The rows are grouped in 4 ways, from coarse to fine. Each group lies inside one group of the grouping before and may be the whole of it. The rows also spread widely along 18 directions, which tell nothing about the answers.
Some rows, each with its group in each grouping after it:
  23    1  304 -115  176  194  -32   10   90  265 -486  225  -77  -90 -141   99 -138   84  683  195  246  104   -2  369  -48  -87  154  174 -161 -220  108  186  -36   -3   -7
pizit K_216 K_805 K_182
 -52  -18   17   35 -290  131  -31  -81  -34 -367   42   16 -164  -90  107  414  105 -114 -142 -401 -257  173  311  200   57    2 -244  -62   -7   -2   34   15   28   35   95
pizit K_216 K_805 K_877
 -16   70  155   29   72   -3 -402  288  105 -174  354  -90  102 -137  195   64   -9 -111   76  313  252   -8  212 -126   24 -394 -146  300   26  -37 -214 -157   96   -9  106
fize K_309 K_5 K_351
  57   71  -21   72 -106  125   31 -107  -33   39   41  365 -118  250  244   61  -58  137 -314  164   57  -35  289  -67  -12   20 -514 -400  -80  -30  197 -169   61 -112   20
Goza K_887 K_89 K_587
  82   37   -8  -65 -156   11  136  -86  -99   55  197  135 -101  209  302  -90 -204  131  186  155   76   97    9   65  -76  210  -38 -333 -303  228 -173  -10  161 -120   62
fize K_662 K_972 K_721
 -46 -261  -29   95   62  -53  224  -70  141  -61   -1   29  114  -45  -74  -27  134  140  248 -353  -49   18   -5   43 -152  -41  105  441  147  -35  256 -164 -204  442  188
pizit K_949 K_315 K_240
 105   19  -96  182   32 -339   21    5  -89  -23  -99   70  247 -254 -530 -213  -17 -281  224  331 -177  151 -172 -184  -31   80   30  213  149   34   -1  218 -402 -549  118
fize K_662 K_973 K_156
-143 -166  -38  206 -157 -170   27  -16 -151 -230  -78  311 -140 -203 -336  -23  -80  100  -83 -158 -590  242  -44   60  146  210 -155 -417  156  168  -95   91  136 -105  -37
pizit K_949 K_966 K_781
-101   73  175 -103   28   90 -242  -38  158 -152 -257  334   48  109  -95 -243  157  356  165 -141 -252   72  267  334  135    6   37  -69   81  -37   97 -189  123   84  -96
Goza K_604 K_364 K_384
  26  154  109  -14  -77  151 -129   34 -134 -265   49 -325 -216 -210  204  281    8 -229    6  152  223   11 -316    3 -341  -59 -244   77  -25 -150  -32  -68 -150   77   73
Goza K_887 K_184 K_499
 260  307    5 -363  -42  208 -151  -42  -83   92 -240 -294 -168  -25  -98  124  -96 -351 -323  246  -64 -213    1  -33  129  299  -36 -110 -140 -155 -354   35  143 -273  -34
fize K_309 K_200 K_372
-297 -240  -81  -42  483  -49  201  163 -165  199 -182 -182 -110  -79 -235   95   40 -157  -30 -199  -28  -88   78  -20  -51   29  -94   18  114 -229   19  189   52  377 -196
pizit K_216 K_570 K_860
 316  300 -135    2  287 -168   99 -155 -111  194 -222  128   58  -52   94 -110  -61 -201  241  224 -117   98   81   33    2    3  -37   54  -64   11   47  305 -250 -102  170
pizit K_949 K_455 K_310
  51  -61  -87 -129   13  123  205 -219 -114    6 -198 -186  -38  230   14 -205   12  186  -22 -149 -160 -134   74 -155  135   83  -74  302   43  178  295  -60 -136  165 -123
Goza K_604 K_842 K_732
-129 -317 -174   85 -201   92  280   21   95 -112  269 -217   -3   63   83  223  -57  -58 -356 -147 -111   60    4 -300   21  -20  -97   58  152  222   -7  128  133   94   80
fize K_662 K_972 K_895
-113 -363  109  -69 -266  152   13   73  206  -69  276 -118   95  -55 -102  522    0  -31  -76 -185  174  -34  -39  -20 -140  -80   32  304 -132  -66   31  -35  -95  -89  387
Goza K_887 K_89 K_670
 118  135 -159  -26  307 -282   22  -40   17  302   45  239   91   67  208  -65 -161  -75  -90   -2 -168   89 -122  -51   84 -113  212 -235 -171  102   24  226 -177 -291  278
Goza K_559 K_851 K_284
  84  165 -243 -148 -362   13   99 -341  -19 -126 -222 -336   -3  -59  -90 -247  222  -51 -108 -132 -370  100  -26  -69   18  227  -57  -51  107  167    5  106 -143 -202  -96
fize K_662 K_117 K_4
  18  256   36 -218   77  -49 -130 -235  134   62 -260   16  187  -26  -77 -359  256  261   16 -112 -103   47 -318  210 -121  -72  216 -112  111  -46  144   97 -228   67   -3
Goza K_604 K_842 K_294
-197 -148  -24  -11   19   11   20   58  206  201 -328  150  -76 -356 -350  379  -79 -115  -47  -88 -229  298 -328  197  -70  -11  171 -360   61 -168  -90  486   32 -261  181
pizit K_216 K_581 K_239
-261 -111 -144 -184  229  -29   -2  118  145 -267  214 -197   98   58  186   40  191  119 -120 -324 -268  153  -63  136 -128   65  190  -64  117  116 -203  140  218  406  133
Goza K_604 K_952 K_798
-156 -286  173   29  163   54  -55  313 -213 -534  412  -64   90  -23 -352  271    2  -70 -163   89  211 -174 -272  -89 -270  237 -231  330  140 -147 -116 -266  -69  317  134
pizit K_216 K_570 K_744
 338  333   59  -27 -184 -143  -44 -116 -102   -2  -69  198  -34    1   -6  -62   25 -285  321  181   52   84   79  348 -111  428  147 -248 -259 -100 -293  -72   33 -211   52
pizit K_949 K_455 K_310
 164  -82  217   -7    9 -258   84  -63 -282  332  -79   -5  -17 -329 -306 -233 -134   81  447   -6  -92  -34  -52  185   19   89   38  -58 -195  101 -269  188   46  300  -37
pizit K_216 K_805 K_182
 284  446  339  204 -109   69 -179  -32  -13 -118 -260  300 -161  -39  230   -5 -157 -282  172  260  191  135 -197  207   47 -183  214 -153   54 -107   57   26  -35 -186 -191
fize K_662 K_972 K_721
 344  201  -38  -82 -163  127   -5  -48  206   46   72   24  -31  174  331   32 -147  -67  -40  360  221  -74 -177  -51 -187  228  109   82 -178   14 -124 -320   76  -52  288
Goza K_604 K_952 K_798
 270   38  428  -57   59   58   47  -77 -181  437 -267  111 -106 -282 -209  115 -205    4  136  104   83 -130 -101  258   -6 -114  -85 -153 -183 -118  -96  356   37  273   19
Goza K_604 K_952 K_798
 107  -29 -289   70  -93  -53  284 -181  185  329 -224 -147   12  187   36 -115  -19 -275 -144 -179    9 -136   61 -362  145  -36  268  367   56  -34  360 -216 -293 -302  -18
fize K_662 K_972 K_721
-371 -269  117 -358  579  -83  -60  220 -166  150  347   72  217  342    1  -82 -158  290  368  -66  301 -121   -1   10   34 -130  221  194 -389   40   25   30 -191 -159  101
fize K_662 K_117 K_4
  39  193 -175  158  154  -68   99  -45  119 -270   34  -62   15   66  490 -118  167  -79  165  -32  -48  266  -31   60 -235 -105   64  109  239   99  130   57  -37  380   43
Goza K_604 K_842 K_294
-348 -376 -306 -129  393 -131  221  142  115   14   87   23  167  274 -256 -275   66  207   26 -146  -86  -65 -130 -169 -166  368  205  136  125  -50   12 -309  -11   69   64
fize K_309 K_5 K_351
 147 -181 -187 -257  -78   49  246 -231  -18  323  -19 -281  149  178 -209  -88  -98  107 -173  -12  140 -338 -234 -412   42  154   58  495 -167   85  245 -193 -389 -159  204
pizit K_216 K_805 K_877
-194 -352  142 -113  533  -81  -77  281  -96  200  183  -32   79 -127 -252   42 -212  217  -44   42   73 -264 -321 -220  -47 -219  -78  293  -75  -75   10  -75 -154  230  248
Goza K_559 K_851 K_284
 136  -16   57  -61 -160   93   19   85  -72 -225  245 -409  -43  -65  172  122 -152 -147  150  353  198   34 -320 -130  -82  120  115  238  -40  253 -343  133  194  186   36
pizit K_949 K_315 K_240
-264 -221  -99 -161  207  153  -40  233  103  184   14 -116 -206   78  156   61 -237  205  -62  218  -78    7   78 -134   87    3 -114 -153  -96  122 -234   12  468   96  -19
Goza K_604 K_842 K_732
 128  -76   66  265 -287   70  238   -6   56 -101  190  261 -125  261  324  152 -175  -69   15  108  206  139  -30   41  -97  150   82 -188  -25  144   40  -82  240   95   -5
Goza K_604 K_842 K_732
-164 -215 -175 -124  -49  161  140   69  396  245   25  158    7   90   53  194  -66  180   89  232  232  166  -99   81 -336  219   16 -236 -136 -106 -123  -18  246  -72  301
pizit K_216 K_570 K_860
  78  276 -205 -121  241  -56  104 -276  -50  245 -479  157  -58   73   32 -291  -64  102  -71   46 -279  110 -303  -15  114   47  129 -329   62   66  200  289 -180 -202  -92
pizit K_949 K_455 K_310
 -39 -343 -113  -49   82   38  401 -104   -2   18  221  160  133  416   75  118  -90  207 -205 -284  -43  -67  -29 -123  -38  181   72   42  -53  169  242   17  -85  150  220
Goza K_887 K_184 K_499
 204  189   59   76   -5 -184  -40 -105 -367 -242  376   91   18  -93  167 -146  123    3  137  -10   25  -34  335   85 -244   15 -631  -37 -123  -18  -41 -222 -227  234  162
fize K_309 K_200 K_372
 341 -158  319  179    9  -35  266  -49 -238  108  165  311  -50  -99   35  333 -327  -42   70 -178   17  -71   23  134   40  -56  -61   85 -167   82   13  159  -38  455  273
pizit K_216 K_805 K_182
-236  -38   66  -68  -15  -20 -228   88   77  225 -138   62  -20  -69 -227 -120  -30  112 -111  136   49    4  -85  -48  168 -135   50 -284   16  -58  -60   39  149 -252 -227
pizit K_216 K_570 K_860
 -37 -104   53 -173  -64   33  163 -119 -341  138  -91    0  -45  146 -328  162  -96 -108    9  -41  131  -90  -72   17   59  264  -61 -123 -273  -33  101  210 -224 -387  -96
pizit K_216 K_581 K_239
 -39  -91 -189   21  215   -1  335  -66 -234   89 -276 -444 -200 -140  -43   69  -79 -260  195   75   65   -7 -447 -232 -308  103  -81  289   55  -64  210  164 -361   62  -17
Goza K_887 K_89 K_670
  -2 -244  131   79  223 -115   72    3  -43  152  131  415  154   16 -179  108  -74  207 -204 -245 -143 -141  142  -23   45 -175 -202   15  -19  -68  232  -34 -204  153  301
Goza K_887 K_89 K_670

New rows. What belongs after each?
-208  -71  -56   33  -31 -105 -108  126   -7   51 -221  -80 -125 -402 -381  210  112 -304  476   93   81  185   21  184 -317  122 -171   60 -115 -365  -73  -38 -216 -366  108
pizit K_216 K_581 K_239
-306 -107  -39   94  126  -85 -213  313   34  -40  120   21  -89  -44  -86  -97  -31    5 -249  211   48  -19  -80 -178   46  -13  -98 -252  165  -70 -215 -249  335   55 -232
pizit K_216 K_805 K_877
  15 -287   62  -10 -141  277  301 -127   38  163 -257   95 -132  -93 -304  103   -9  304  -34   59  -90  -73  116   80 -227  225 -539  -66   74 -100  113    4  140  411   80
Goza K_604 K_842 K_732
-160  -75 -191 -136  415   -9  268   24 -145  279 -118 -172 -149   36  202   80   55 -106  496   10  121   89  406  176 -311   89 -315   22 -234 -146   30  210  -28  222   49
Goza K_604 K_364 K_384
 141  256  -30  -20 -110   20 -171  -17 -168 -235   32 -236 -353  117  544   -9 -378 -251  -52 -107 -175  -18 -289 -259  359  -74  403  189 -190  294  -27 -334  -78 -358  -66
fize K_662 K_117 K_4
-188  -73   81 -260  322  121  -43   48 -136  138  -52  -28 -114  -64   70    7  -31  317  369   93   34   17  184  223 -216  -26 -413  -83 -245  -61  -59   95   57  261  101
Goza K_604 K_364 K_384
-224 -208   66   -2   64 -209   20   19 -265  109  232  132  218  311 -260 -103  -65    2  -66  -86  255 -100  -19 -206  285 -119  178   22 -121  121  260  121 -283 -459 -227
pizit K_216 K_570 K_744
-220 -189   41 -231 -275  -94  -92  100  -25   21  329 -296  114    1 -191   94   -5 -117   81  -61  104   43  -50   22   65  113  301  -94 -276  143 -381  179  113 -438  -10
fize K_662 K_972 K_721
 145  149  292   21  380   14  -11    2    2  110 -130  658  159  198  -45   90   18   10   -6  -68  117  -35  318  372   62 -102    4 -166    7 -285  188  150  -41  209   36
pizit K_216 K_570 K_860
-296 -181  110 -133  108  -19 -256  267 -200 -241  227    8  104  171 -258 -170  -31  196  315  387  189  -17  170  -55  108  136 -183  113 -120  108 -181 -122  144 -220 -203
pizit K_216 K_805 K_877
 108  299  130   76 -188  -19 -301 -142  -14 -219 -128  280  -46 -126   89 -100  112   89   60   68 -212  190  156  186   58 -182 -301 -222   11   17  121   -9 -126 -237   22
Goza K_559 K_851 K_284
  89  -87  -75   38 -277   24  -64  -72  306 -156  304  249  270  237  203   93  -33  180 -117   58  -83  146  187 -157  127 -142   29  164  -35  278  149  -39  -74 -349  388
Goza K_887 K_184 K_499
 194 -161   44   75   87 -209  216   -9 -291  194  -17 -122  -41 -139 -291  -48 -106 -282   88 -211 -163 -231  238 -123  137  129  -30  324  -50  -34  -80  -88 -104  170   -8
fize K_309 K_5 K_351
-277 -116 -124  209   78 -114  127  -53  -30   20   59  216 -121  -78  175 -116  124  279   -7 -252  -49  179    6   40 -235 -172 -374 -368  129  -36  251  -93  -38  356  -49
pizit K_216 K_581 K_239
-128 -310  -82 -125  -58  128  -34  176  178 -115  339 -168  295  138 -137  116   20  130  134  378  288  -12  168 -272  -49  -17 -193  513  -34  132  -39   -1    7 -121  231
pizit K_216 K_581 K_239
 112  -30  -21 -172   31  157  187 -131   86  294 -171 -241 -100 -128  -51   47  -88   13 -449 -132  -54 -190 -400 -138  -69    6   61 -103  118  -90  -39   87   59  334   56
fize K_309 K_200 K_372
 410  323  128 -157  137  103 -189  -64  -87   -1  -58  -72   20 -108  124   39  -98  -70 -117  337  -29 -193    3  -65  -33  -67 -286  210  -88  -53  -86  -34 -140  109  274
Goza K_887 K_184 K_499
 124   34 -160  209  -60  -45  189    8 -166 -120   88 -153  -67  159  137  -36 -141 -383 -128  255   96   18   12 -395  111   38  -67  137  158  159   76   59  -33 -202 -191
fize K_309 K_200 K_372
 143  124  296   74  -45  137 -151   16   55 -212 -117  394  -56  111   10  -94  -94  110   47   25  -50  -54   76  169  107   26   36   29   64  -76   51 -352   91   87  -49
fize K_662 K_972 K_721
 139   11  278 -152  152 -191  -17  -91 -177  366   74  136  103 -154  -72   53 -187   82   52 -216  -57  -51 -233  222   77 -186  263 -191 -296   86  -91  390 -158   50  225
Goza K_604 K_364 K_384
 218   75  130  295 -411   53   58 -152  -45   -3 -256  283 -320 -130  -12  -11 -142  -24  -81   55 -161   47  -35   54    1  130 -229 -286   51   -8   98 -253   97   -9  -85
Goza K_604 K_952 K_798
 163  -48  371  216   75 -109  101   75 -172   41  153  250   10 -106  -75  124 -173 -176  -69 -132   63  -60  -83  122   58 -145  135 -113   37  -29  -78  162   61  329  -39
fize K_662 K_973 K_156
 -86 -164   97  -80  185  260  236  -80 -156  -74  -38  258 -215  319  266  161 -280  324  206 -119  135   10 -205   86  -51   69  -21   17 -190   77  304  -77  -76  176   57
pizit K_949 K_455 K_310
-166 -109   22   70   83  -42  -16  206 -119  -26  -15  -63  -33  104 -170   32 -131 -255  120  332  199   39  -99 -146   54   80   99   63   17   18  -13  105   26 -347 -224
Goza K_604 K_364 K_384
  12  -33   81  344  485 -209   29  316  -40 -142    4  123  -43 -212   70  174  -81 -410  210   58  -56  159  -40   51 -101 -190   83  194  234 -133  -28  184   -6  336   74
Goza K_559 K_851 K_284
  64 -176 -207 -103  308 -233  123  113 -402  238  293 -191 -160  105  214 -138 -500   41  215  293 -129 -148  -39 -412  110  193 -130  127 -453  387 -252 -108    4 -157  213
Goza K_887 K_89 K_670
 146  -45  302  -72  143   23   39    5  -42    5 -262  412   69   41 -367  240 -129 -132  520  -71   58   26  -20  409    2  223  365  262 -209 -227   73   59 -226 -196  206
pizit K_949 K_966 K_781
  77  100  211 -315  -79  229   31 -157  -86  -61 -185 -214  -23  -64 -114  162   93   15  150  -92  174  -15 -362  322 -229  185  128   -5 -117 -119  -65  227  -87  210    1
pizit K_216 K_581 K_239
-264 -129  201 -378  206  239   34   62 -111   67   67  -93  226  390 -292  -35  219  114 -175   63  410 -251  248   79   14   82 -134 -104  -17 -181    7  232  116  107 -366
fize K_662 K_117 K_4
 333  258 -107 -188 -364  115    0  -87   96  123  168 -279  -23  209  368   37  -89 -306   44  383  295  -71  213 -107  -12  211   62   73 -339  106 -306 -124  150 -352  103
fize K_662 K_972 K_721
 128   31  301 -131  153   56  141 -127 -488  169 -246 -290 -214 -168 -121  254 -173 -257   66 -200   77 -185 -314   79   20  -79   32   81 -188  -81  103  400 -302  126 -127
Goza K_887 K_89 K_670
 -25   17  -66   -6  -34 -206 -177   12 -184   37   95 -364 -119 -424   35 -250  -12  104  330  213 -115   22 -114 -149 -204  -95 -369  100 -127  122 -202 -141 -108   75  115
Goza K_887 K_89 K_670
-247  -68 -293 -245  113 -175 -192  135  380  101  184 -240  257 -107 -120 -220  347   50  -46  -64  -65    4  157  -26 -209   68   76   38   64 -172 -325 -249  109   -7  208
fize K_309 K_5 K_351
-127  107   21 -293  166   25  -98   -1  -88 -218 -114 -291    4  -62 -162 -201  273    6  124 -150  -73  -32 -131  231 -217  274   73  -11   85 -170 -227  -78   33  262 -151
fize K_309 K_5 K_351
 -96   50  -71    7  -51  284   53  -81  165 -246 -433   58 -199 -207    5  451   81 -129   99 -124 -234  371  -29  268 -163   -2 -161  -48  160 -167  178  322  -84  -65  147
pizit K_216 K_581 K_239
-283  -21  201   89  287  164  -16   60 -117  -69 -454  381 -418  -88   59  157 -220  104  406 -200 -139  219  -84  321  -44 -141  -81 -193  -31 -219  285  -18 -100  -67 -113
fize K_662 K_972 K_721
  67   45 -153  181  -37 -176   70  -62    1  -95  -58  121  -46 -270   -8   78  -19 -207  -34 -164 -478  252  120    8   18  -47 -124  -94  112   64  -28  182 -125 -132  227
fize K_662 K_117 K_4
  58   65 -107  144  351  -52  154   -5  -16  100 -159  394  -20  223   82  -62   75  -73   22  -66   30  -69  448   51  -53   61 -265   25   59 -271  302 -269 -101  218   -1
pizit K_216 K_581 K_239
 -14  -77 -101 -105  -73   29   55   -6   84 -156   60 -249   73  169    1  -73  251  -96  269 -152  108 -113  369   23  -63  224   67  507  -27  -79    0 -394    7  214  -22
pizit K_949 K_966 K_781
-187 -498  -63 -271   46    2  271  -52 -252  258  277  -12  149  345 -369  143 -225  224 -148 -129  139 -285  -52 -319  171  174  -42  192 -357  162  188   32 -272 -369  163
pizit K_949 K_966 K_781
-208   41 -322  -48  287 -183   23   -5  162   94  -92  174   53   66    6 -400  120  203   19  -10 -194   86  -67  -35 -224  138  -50 -221   94 -105   51 -281  -97  -79   95
fize K_662 K_972 K_721
-271 -508 -160   65  -16   33  265   88  -27  202  -78 -143  -64  -68 -373   87  -46   70  -80  -61 -208   -9  332 -258  187   35 -327   68  124  107   15  197  229  134 -143
pizit K_216 K_581 K_239
 -14   71  -72 -153   44  217  -98   16  289   81   28  171    3  307  406  200 -168   93 -299  105  -16   81  116  -66  213 -169  116 -134  -89  136   67  108  184 -249  168
Goza K_604 K_364 K_384
 -26   55 -271 -141 -123  159  -42  -78  222 -114   31   80  113  365   51  101   39  -73 -570  -14 -153  -65  265 -284  229   61  -94   43   46   17  181 -170 -100 -575  139
fize K_662 K_972 K_721
 -10  -30  194  -14   -3  171   44 -170 -174  -20 -194  168 -120   76   73 -242 -191  428  429  137  108   48 -148  -27   16 -169 -213  137  -54  152  342  -57 -212  -41 -116
fize K_309 K_5 K_351
-233 -211 -116   65  146 -273 -166  178   60   14  318  -63   51  -73   89 -299    6  257 -213 -269 -308  -59  139 -240  262 -237   33   24  117  228 -161 -306  251  377  -37
pizit K_216 K_805 K_877
-236  -60   49  -63   90 -159 -274  100  107   34   41  287 -102 -287   -8  120  122  178  146 -418 -397  169  398  443  -84  -73 -185 -339 -208 -184 -190 -164  115   64  307
Goza K_604 K_952 K_798
  92   34  269 -170  210  149   27  -62 -186 -396  -72  218   81   41 -259  145  101   61   46 -265 -115  -66  -68  355 -178  253  -75  132   68 -214   60  -11 -216  283  155
fize K_309 K_5 K_351
  -8 -106  -52   14 -451   -1  113 -281   -8 -164  -31   98   52 -187 -273  214  162   56  -65 -300 -335  239   72  164  -19   99 -214 -178   10   96   95  294 -185 -230  196
pizit K_949 K_455 K_310
 141  -92 -125    5 -212 -123  174 -174  126  338 -113 -345  282 -209 -353 -223  245  -75 -172   26 -115  -50  183 -212  139 -113  -56  147  257  132  -57  421   55  234 -123
pizit K_216 K_581 K_239
 125  360  214 -171  149  166 -174 -118 -125 -286 -400 -239    8 -147 -101    6  240 -187  285   -6  155  -16 -257  250 -171  -61   54  399  134 -275  197   90 -398  168 -128
pizit K_216 K_581 K_239
 -44  -51   92  173   48 -129  -65  171  230   11  176  395  186   86 -130  -55  162 -105  -47   15  212   -5  272  127 -122    4   29 -128  152 -298  -40 -267  130   67   14
fize K_309 K_200 K_372
-184  198 -461   17  189 -138  114 -128   17  167 -110  109  -85   32  245  107  196 -231 -262 -120 -102  245  237    9 -186  -33 -340 -506    3 -201  198  197 -202 -308   83
pizit K_216 K_570 K_744
-384 -246 -158 -131  297   66    6  219  163  167 -205    3 -207  126   90   37 -126   91  432  -31  -77  139  248   66  107   67  193   47 -146  -29  -87  -92  313  -61  -75
pizit K_949 K_966 K_781
-114  145   77 -108 -290   92 -249  -65   15 -340 -364  -53 -142  -61 -195  -85  107  -25   50 -122 -334  198  -78  228  249  201  249 -182  122   68 -130   27  188 -235 -334
pizit K_216 K_805 K_182
 -76 -157 -169   -4  -76   92  185 -132  326  241 -174  203   14  153  163   93 -182  205  198   33  -41  274 -135  -50    9 -122  228   37  -87  178  303  198 -120 -394  265
Goza K_604 K_842 K_294
  77  103   67  119 -268 -150 -135  -56  171  111  148  300  170  117   73   70  -11 -238  -37  -76  117  101  266   -3  242 -268  273  -31 -147   -2  132  -20 -180 -655   77
fize K_662 K_973 K_156
 -15   72  125 -120  139   85  -36   42 -157 -158  -60 -243  -32 -166 -139 -132  178    4  -32   73  -41  -63   32  111 -140   97 -273  -85  211  -99 -264  119  221  515 -230
fize K_309 K_5 K_351
-182 -491 -125 -206 -365  318  280 -117  292  -42 -144 -107  100  188 -322  206   -4  291   89  -21 -167  130    3  -63    9  311   68  202    2  221   90  213  117 -231  167
Goza K_887 K_89 K_670
  99  -39  227   24 -358  351  165  -70  -47  -11 -235    8 -316  202   73  101 -299  -36  -19  128   89  -21  -91   -4  217  158  126 -145  -28  141  -21   22  348  -42 -350
fize K_662 K_972 K_721
  11   38 -249   67 -191 -176   59 -103  292  300  201   99   83  103  254  -36  149  -70 -410 -224  116  -13  107  -93  -61  -66  100 -290  -21  -82   50 -256   34  -11  120
pizit K_216 K_805 K_182
 202    9   48  248   54 -167  144  -68   59  -64   -1  124  268   39  -18 -253   89  -18  213  143   26   84    8  -77  -59 -121   85  288  264  116  198  135 -152  236    5
Goza K_887 K_184 K_499
 306  208  -11  255 -510 -180  -50 -298   52   31 -116  299   42  -78  -92 -399   28  122  -72  175 -223   95  -20  -76   79   36 -138 -218  106  194  136 -190 -114 -275  -14
Goza K_604 K_842 K_294
 -80   53   62  -50  249  -21 -151  119  330    9  -10  164  237   93   88 -244   81  138  171  111   82  132   -7   80   31 -237  330   62  200  -18  -28   81  139  114  -24
fize K_309 K_200 K_372
